There are 4 ways to turn a row about zero (a turn may also mirror it). The second row of each pair is the first, turned, with some noise. The first 40 pairs use one turn. New pairs use 3 turns, one after the other, and a turn may come again.
Known pairs, each followed by its turns in order:
[-3.52, -0.84, -2.57, 2.15, -0.98, -0.79, -3.29, 3.32, 1.51]
[-2.90, 4.58, 0.48, 0.63, 4.03, -1.19, 1.39, 1.39, -0.41]  rerif

[0.55, -0.07, 0.06, -0.77, -1.83, 1.73, 1.14, -0.34, -1.31]
[1.84, -1.16, -0.85, -0.56, -0.67, 0.87, 0.99, 0.42, -0.33]  rit

[1.90, -1.80, 0.35, -0.69, 0.14, -0.63, 2.83, 1.64, -1.36]
[-1.96, -0.99, -0.34, 0.28, -1.68, -1.77, 0.47, 2.68, 1.67]  galo

[-3.43, 1.18, -2.94, 2.60, -0.13, -3.55, 0.44, 0.83, -2.45]
[-1.17, 1.46, 0.35, -3.97, 3.30, 2.59, 1.24, 2.45, -2.27]  rerif

[3.50, -2.14, -2.11, -2.62, 3.48, 1.82, -0.74, 2.83, 3.02]
[-3.46, 0.61, 3.24, 3.68, -3.27, -2.02, -3.20, -0.41, -0.17]  rerif

[1.22, -2.88, 3.51, -1.07, 2.48, 2.01, -1.30, -2.54, 1.96]
[-1.01, 3.03, -3.03, -0.80, 4.18, 1.42, 2.06, -1.03, 0.00]  tum

[-0.02, 0.74, -3.73, -1.96, -2.53, 3.58, 0.71, 2.99, -2.70]
[-3.13, 0.77, 0.73, -2.26, -2.94, 1.83, 2.92, 2.05, -3.66]  galo

[-0.76, 3.54, 1.23, -2.03, -2.27, -0.45, -1.92, 0.27, -2.51]
[0.26, 2.85, -0.72, 0.87, 2.16, 1.21, -0.40, 2.56, -3.50]  galo

[-0.51, -1.43, 1.84, 2.37, -3.65, -2.50, -3.61, 3.21, 0.05]
[-3.32, -1.14, -3.87, 2.46, -0.54, -0.78, 0.96, -4.17, 1.50]  rit

[-0.32, -2.33, 3.70, 0.21, 1.72, -2.30, 3.57, -1.83, -3.47]
[1.55, -2.95, -0.75, 0.26, 1.55, -5.40, -1.20, 3.43, 1.00]  galo

[-3.72, 1.55, -1.87, 0.92, 1.57, -3.47, 3.22, 2.72, -1.84]
[2.45, 0.11, 3.36, -1.40, -5.27, -2.25, 0.86, -0.86, -1.27]  tum

[-1.13, 2.66, -1.62, -0.87, -3.31, 3.55, 0.71, 0.21, 0.54]
[2.24, 0.88, -2.23, -3.88, 1.33, 2.39, 1.61, -0.47, 0.26]  rit

[-1.87, -0.63, -3.27, 0.04, 2.07, 0.52, -3.21, 3.39, -0.94]
[-2.86, -1.04, 2.42, -0.03, 0.07, -3.65, 0.38, 0.52, -3.33]  tum

[-1.40, -0.88, -3.67, -0.18, 1.30, -2.19, -0.47, -1.68, -2.06]
[0.15, 1.31, 1.23, -2.65, -0.84, -0.29, 0.32, 2.99, -2.97]  rerif

[-3.40, 1.42, 1.89, -2.52, 2.42, -0.66, 2.56, 0.49, -2.17]
[0.48, 2.81, 3.23, 1.63, -0.44, 1.31, 3.74, 1.68, 0.39]  rit

[-1.67, -3.73, -3.27, -0.44, 0.86, -3.53, -2.35, 3.72, 2.77]
[-4.13, 2.51, 3.63, -3.13, -0.52, -3.92, -1.09, 0.65, 0.92]  tum

[-1.88, -2.39, 3.56, -3.50, 1.84, -0.78, -1.63, -3.67, 0.51]
[2.43, -2.14, -0.92, 0.13, -1.98, -4.36, 2.45, -1.58, -3.31]  rerif

[-1.91, -3.07, -0.63, -3.02, 1.29, -1.50, 1.24, -3.66, 1.74]
[-2.11, 1.93, -2.01, -2.23, -0.76, -0.09, 1.58, -4.53, 2.35]  tum

[0.19, 0.31, 0.98, -2.61, -2.86, 2.80, 3.22, -3.66, -1.02]
[4.44, -0.41, -1.17, -1.31, -1.65, 3.29, 0.42, 3.48, 1.25]  rit

[-0.25, 1.50, -0.78, -0.66, -0.26, -0.16, -0.54, 1.95, 0.17]
[-0.05, -1.18, 0.76, 0.29, -0.64, -1.61, 0.12, 1.50, 0.19]  tum

[-2.15, 0.32, -0.66, -3.07, 0.74, -2.44, -1.67, -1.52, -0.35]
[-1.02, 0.56, -1.60, 0.61, -1.28, -3.91, 0.57, -2.42, 1.06]  tum

[-2.24, -3.03, 2.27, 2.84, 2.43, 0.07, 1.01, -3.62, 1.29]
[-1.42, -1.32, -4.70, -2.97, -1.40, -3.24, 0.85, -0.52, -1.19]  rerif

[2.47, -0.20, 2.37, 1.29, 3.29, 3.48, 1.08, 1.44, 2.96]
[1.02, 0.98, 1.10, -0.97, 4.19, 2.70, 3.63, 2.10, -0.51]  tum

[-3.65, 1.46, 2.22, -2.39, -2.26, -3.19, 1.94, -0.28, 3.62]
[-1.80, 4.23, -2.93, 0.84, -0.02, 1.34, 1.19, 3.17, 3.38]  rit

[0.11, -1.03, -1.72, 2.79, 0.49, 2.16, -0.32, 1.74, -1.81]
[-0.54, -2.32, 0.86, -0.61, 0.82, 1.07, 0.75, -2.29, -3.07]  rit

[2.35, -2.31, -0.39, -0.17, -0.70, 2.71, 1.39, 3.61, -0.42]
[-0.49, -2.60, -1.13, -2.92, -2.72, -1.24, 2.09, -0.20, -2.58]  rit

[1.52, -1.04, -1.59, 2.59, 3.33, -3.64, -3.49, 2.92, 2.68]
[-3.11, 1.80, 2.78, -1.47, 2.80, -4.21, -3.87, 0.32, -0.75]  rerif

[0.54, -1.12, -1.49, 0.07, 1.34, -0.05, -2.31, 1.42, 0.93]
[-2.16, 0.35, 1.64, -0.19, 1.63, -1.63, -0.21, 0.45, -0.70]  tum

[3.46, -0.25, 2.33, 3.16, 2.06, 2.42, 1.70, 2.28, 0.86]
[-1.93, -1.60, -2.58, -2.49, -1.29, 1.17, -2.38, 0.58, 3.71]  galo

[-0.99, -2.24, -3.41, -2.49, 0.71, -3.71, 0.80, 3.58, -1.00]
[0.62, 2.80, 2.55, 1.12, -3.19, -2.20, 4.12, 2.03, 1.49]  galo

[-1.11, 1.49, -3.68, -2.74, -3.09, 3.35, -2.30, -1.92, 0.23]
[3.32, 4.29, -0.63, 3.92, -1.76, 1.32, 0.91, 2.68, -0.52]  rerif

[1.84, 3.05, -0.07, -2.08, 1.35, -3.41, -2.18, 3.34, -3.07]
[1.54, 1.18, 1.25, 2.39, 0.89, -5.40, 2.98, -2.52, 1.08]  rit

[-0.81, 3.02, 1.21, -0.41, -2.74, 1.67, -1.66, -3.12, -2.54]
[0.29, -1.97, -3.80, 4.28, -0.97, 0.51, -0.83, -0.26, -0.45]  tum

[-2.46, 2.32, -1.59, 1.52, 2.37, 2.94, -0.25, 1.03, -2.10]
[1.91, 0.49, -1.26, -5.19, -0.37, 1.19, 0.96, 0.01, -1.49]  galo

[2.38, 0.40, -1.63, -1.93, -3.60, 3.43, -2.13, -3.60, -2.96]
[5.65, 2.21, 0.56, 1.14, -3.17, 0.80, 0.97, 1.71, 2.90]  rerif

[0.72, -0.44, 0.10, 1.36, -1.33, 2.07, 3.33, 2.52, -0.12]
[-3.97, -0.31, -0.94, -2.20, -1.51, -0.87, -0.26, 0.17, 0.36]  galo

[3.63, 3.74, 2.07, 2.77, 2.24, -0.91, -0.36, 3.02, -1.51]
[-1.04, -3.21, 3.22, -0.55, 2.17, -4.09, 2.56, -1.39, 2.30]  rit

[-0.89, -0.62, -0.06, -2.57, 1.64, 1.44, 0.29, 2.12, 3.41]
[-1.60, 0.41, 0.04, -0.48, 1.43, 1.22, 3.56, -1.40, 2.77]  galo

[-0.81, -2.03, -1.62, -0.75, -2.81, 2.52, -2.46, -0.93, 3.63]
[0.11, 2.54, -1.69, 4.29, -0.41, -2.59, 0.97, 2.39, 1.09]  rerif

[-0.64, 1.25, 0.88, 1.85, -2.09, -1.95, 0.74, -0.76, -3.70]
[0.80, 1.27, -0.28, -0.05, -0.31, -2.73, -3.12, 2.00, -2.89]  galo

New pairs, each followed by its turns in order:
[-0.51, -1.26, 2.09, -0.50, 3.06, 2.69, -0.57, -3.72, -0.46]
[2.94, -0.91, -2.84, 1.85, -1.27, -1.54, -0.38, 1.50, -3.12]  tum galo rit

[-3.17, -0.50, -2.53, -1.17, 1.54, 0.81, 3.32, 2.41, 2.99]
[2.60, -4.26, 1.81, -1.88, -2.48, -2.66, 1.46, -0.24, -0.34]  rit galo tum

[1.14, 1.82, 3.06, -3.28, 3.69, 0.09, 3.64, -0.65, 0.95]
[-1.99, 2.52, -0.62, 0.77, -0.55, -4.44, 3.14, -3.41, 0.20]  rit rit galo

[1.91, -2.33, -1.60, -3.43, -2.36, -1.49, -0.73, -1.50, 0.60]
[-1.76, 1.95, -0.15, 2.12, -1.39, -2.84, 0.85, 3.50, 1.56]  rerif galo tum

[2.05, 0.18, -3.15, 2.07, 1.53, 3.36, 0.91, -1.60, -0.16]
[-1.57, -1.52, -0.64, -0.23, -2.72, 0.96, -1.38, -2.82, 3.29]  tum rerif tum

[-2.80, 2.58, -0.59, -3.48, -0.69, -0.98, 1.50, 1.83, -0.66]
[-1.07, -0.27, 4.08, 2.63, -1.31, -1.63, 2.59, 1.00, -0.83]  rerif galo rerif

[-1.48, 0.85, -3.54, 1.71, -3.06, 1.17, -0.62, -0.95, -0.13]
[1.97, -1.72, -1.36, 0.48, 1.60, 0.37, -3.02, -1.70, -2.87]  galo tum rit

[1.64, 2.46, 3.15, -0.43, 0.96, 2.60, 0.06, 2.58, -2.11]
[2.03, 0.79, -0.18, -3.37, -0.62, 1.65, 3.02, 2.98, 0.47]  galo galo rit

[-3.10, -0.38, -2.06, -0.27, 1.81, 0.65, 3.61, -3.18, 1.14]
[2.69, -1.87, -3.64, -1.53, -3.13, -0.33, -1.37, 1.70, -1.26]  rerif galo tum

[0.99, 2.52, -3.28, 2.98, 3.51, 0.86, -1.17, 2.77, -0.77]
[0.60, 0.56, 5.52, -0.61, -3.22, 1.50, -2.25, -1.20, -0.71]  rerif tum tum

[0.07, 2.15, 0.91, 1.85, 0.86, -3.72, 3.10, -0.26, 0.16]
[1.69, -0.88, 0.36, 4.00, -0.08, 2.18, -2.81, 1.05, 1.29]  galo galo tum

[-1.45, -2.46, 3.68, -2.25, -2.28, -2.79, -1.08, 0.73, 0.72]
[2.18, -2.30, 0.59, -1.83, 4.01, 2.07, 2.08, 1.48, 1.51]  tum galo rit

[0.59, 0.56, -1.27, 2.57, 0.95, -0.35, 0.45, -0.80, -1.85]
[2.31, 0.73, 0.51, 1.31, 0.66, 1.80, -1.44, 0.41, -0.91]  rerif rerif tum

[2.04, -2.70, 1.92, 1.97, -3.39, -1.15, 1.17, -3.04, -1.12]
[0.35, 2.18, -0.19, 0.49, 0.97, -0.21, 3.97, -4.33, -2.35]  rit tum rerif

[-0.41, -0.95, -2.36, -3.29, -3.24, 1.04, 1.31, 2.62, -2.07]
[-0.59, -1.50, 0.25, -1.03, -4.38, 0.00, -4.44, 0.75, -0.82]  rit galo tum

[3.73, 0.00, -0.20, -2.29, -0.15, -3.17, -0.63, 0.84, 3.05]
[1.36, -0.23, 3.08, -0.34, 2.28, -2.38, -2.42, -3.36, -1.25]  rerif rit galo

[-0.52, -0.92, -1.94, 1.41, -0.34, -3.16, -2.58, -3.66, -3.68]
[3.44, -0.05, 1.97, -1.96, -1.77, -0.30, -2.58, 0.00, 4.55]  rerif rit tum

[0.80, -2.84, -3.29, -0.67, 1.09, 3.59, -0.40, 2.92, 1.45]
[-2.12, -4.84, -0.17, -1.78, -1.31, 1.38, 1.02, 2.85, 0.80]  galo rit tum

[3.32, 0.42, -1.08, 2.52, -1.29, 2.21, 1.55, -0.19, 3.13]
[-0.06, -2.03, 0.36, -0.19, 2.20, 1.14, 4.36, -1.74, 1.88]  tum galo galo

[1.83, 1.48, -3.64, 0.18, -3.48, -0.57, 2.75, 1.89, -0.90]
[0.75, 1.65, -5.12, -1.32, 1.90, -0.54, -0.81, -2.74, 0.90]  rit tum tum

[1.16, -0.32, 1.36, -1.14, 2.84, 0.93, -3.12, -0.01, 2.10]
[-0.05, 1.19, 1.65, 4.29, 1.08, -0.33, -1.43, 0.38, 1.37]  rerif tum tum

[3.27, -0.45, -2.61, -2.31, 1.54, -2.16, -0.19, 1.40, 0.82]
[-0.60, 4.79, 0.25, 0.04, 1.43, -0.27, -2.26, -1.68, -0.37]  tum rit galo

[3.66, 0.31, -2.59, 3.62, -0.95, -2.74, -2.51, -3.55, 0.01]
[4.04, 0.30, 4.39, 4.31, -0.40, 0.35, 2.13, 0.65, -2.22]  tum tum tum

[2.67, 1.01, -2.73, 1.12, 1.82, 1.71, -1.59, -1.42, 0.79]
[1.78, -0.01, 0.68, 0.12, -0.72, 0.25, 1.38, 3.65, -3.09]  tum rerif rerif

[-2.00, -1.31, 2.50, -0.74, 3.32, -0.15, 0.96, -2.48, -0.13]
[-2.37, -0.85, 1.68, -0.56, -0.99, 3.79, 0.06, 1.47, -1.31]  tum rerif galo

[3.50, 2.13, 3.34, 2.65, 3.36, -1.33, 2.01, 2.08, 2.73]
[-0.45, -5.53, -1.98, 0.88, 1.27, 0.93, -3.41, 1.30, 3.49]  rerif galo galo

[0.61, -0.51, -3.22, 2.36, 2.84, 1.59, 1.00, -1.51, 1.42]
[-1.73, 2.30, 1.16, -0.62, -3.47, -0.91, -2.90, 1.25, -0.57]  rerif tum tum

[-2.31, -0.39, 2.04, 1.05, 0.02, 0.80, -0.58, 1.85, -1.40]
[-1.06, -0.70, 0.73, -1.89, -0.71, -1.55, 2.57, -1.33, 0.75]  rerif rit rit

[2.82, 1.18, -3.48, 3.66, 2.36, 1.70, -0.82, 1.10, -1.82]
[2.20, 2.53, -0.62, -3.21, 1.79, -1.48, -2.90, 2.52, 2.53]  rerif rit rit

[-2.70, -2.24, 0.82, 2.34, -2.68, 0.39, 3.09, -1.79, -2.41]
[-0.34, 2.63, -2.01, 0.06, -0.99, -0.10, -3.49, 1.13, 4.31]  galo galo galo

[-0.13, -2.22, -0.84, 3.49, 0.64, 3.04, -0.41, 3.24, -1.09]
[-0.69, 1.65, 1.48, -1.16, -2.34, -3.01, 3.78, -1.11, -1.22]  tum galo rit

[-0.05, -2.73, -1.99, 3.56, -1.14, 2.75, 2.02, -3.02, -1.86]
[-1.89, -0.02, 1.79, -0.51, -3.57, 0.58, -3.87, -2.24, -3.14]  galo rit galo

[1.20, -1.27, 2.41, -0.18, -2.37, 3.59, -1.35, -3.18, -3.60]
[2.18, -3.16, -2.03, 2.59, -0.07, 4.79, -0.35, 0.75, 1.94]  galo rit rit

[1.08, 2.25, 3.12, -1.23, 0.74, 0.61, 1.71, -0.30, -1.90]
[1.59, 1.48, 1.49, -0.75, 1.01, -0.98, 0.92, -3.93, 0.72]  rit galo galo

[2.27, -1.77, -0.73, -3.73, 2.27, 0.06, 1.48, 0.73, 0.57]
[0.72, 0.59, 1.27, 2.36, 2.82, -2.46, 1.36, -2.32, -1.14]  galo galo galo

[-1.00, 3.41, -1.75, 0.73, 1.89, -0.81, -2.19, 0.15, 2.26]
[-0.68, 3.23, 1.96, 0.35, -1.50, -0.19, -1.88, 0.30, -3.48]  tum rerif rit

[-1.20, -2.78, 0.91, 1.52, -0.65, -0.59, -3.00, 3.48, -0.81]
[3.32, -3.40, -0.33, 0.78, -1.22, -1.25, -2.21, -1.34, 0.21]  galo rerif galo

[0.91, -0.22, -3.52, 1.82, 2.15, -1.37, 2.77, -1.91, -2.41]
[3.24, -1.58, -1.02, 0.54, 2.25, -3.08, -1.41, -1.34, -2.32]  rit tum tum

[-1.30, -0.65, -1.32, 0.97, -1.78, 3.56, -0.01, 1.22, 0.12]
[-1.58, -2.46, -0.67, -1.52, 0.36, -0.81, 0.45, 0.37, -3.12]  tum rit galo

[-1.02, 1.70, 3.21, 2.36, 1.77, 0.48, -2.30, 0.14, 3.02]
[2.03, -2.24, 0.87, -1.94, 2.54, 2.93, 1.93, -1.31, -0.89]  tum rerif galo

[3.45, -3.21, -1.20, -1.06, -2.18, 0.00, -1.22, 0.70, 3.10]
[-0.33, 1.82, -0.81, 4.34, 0.82, -1.61, 1.60, 1.26, 3.33]  rerif galo tum

[-2.23, -0.61, 3.06, 2.45, 2.57, 1.74, -1.69, 0.01, -0.58]
[3.43, -1.54, 1.46, 1.09, 3.88, -0.49, 0.06, 0.53, 0.35]  galo rit rerif

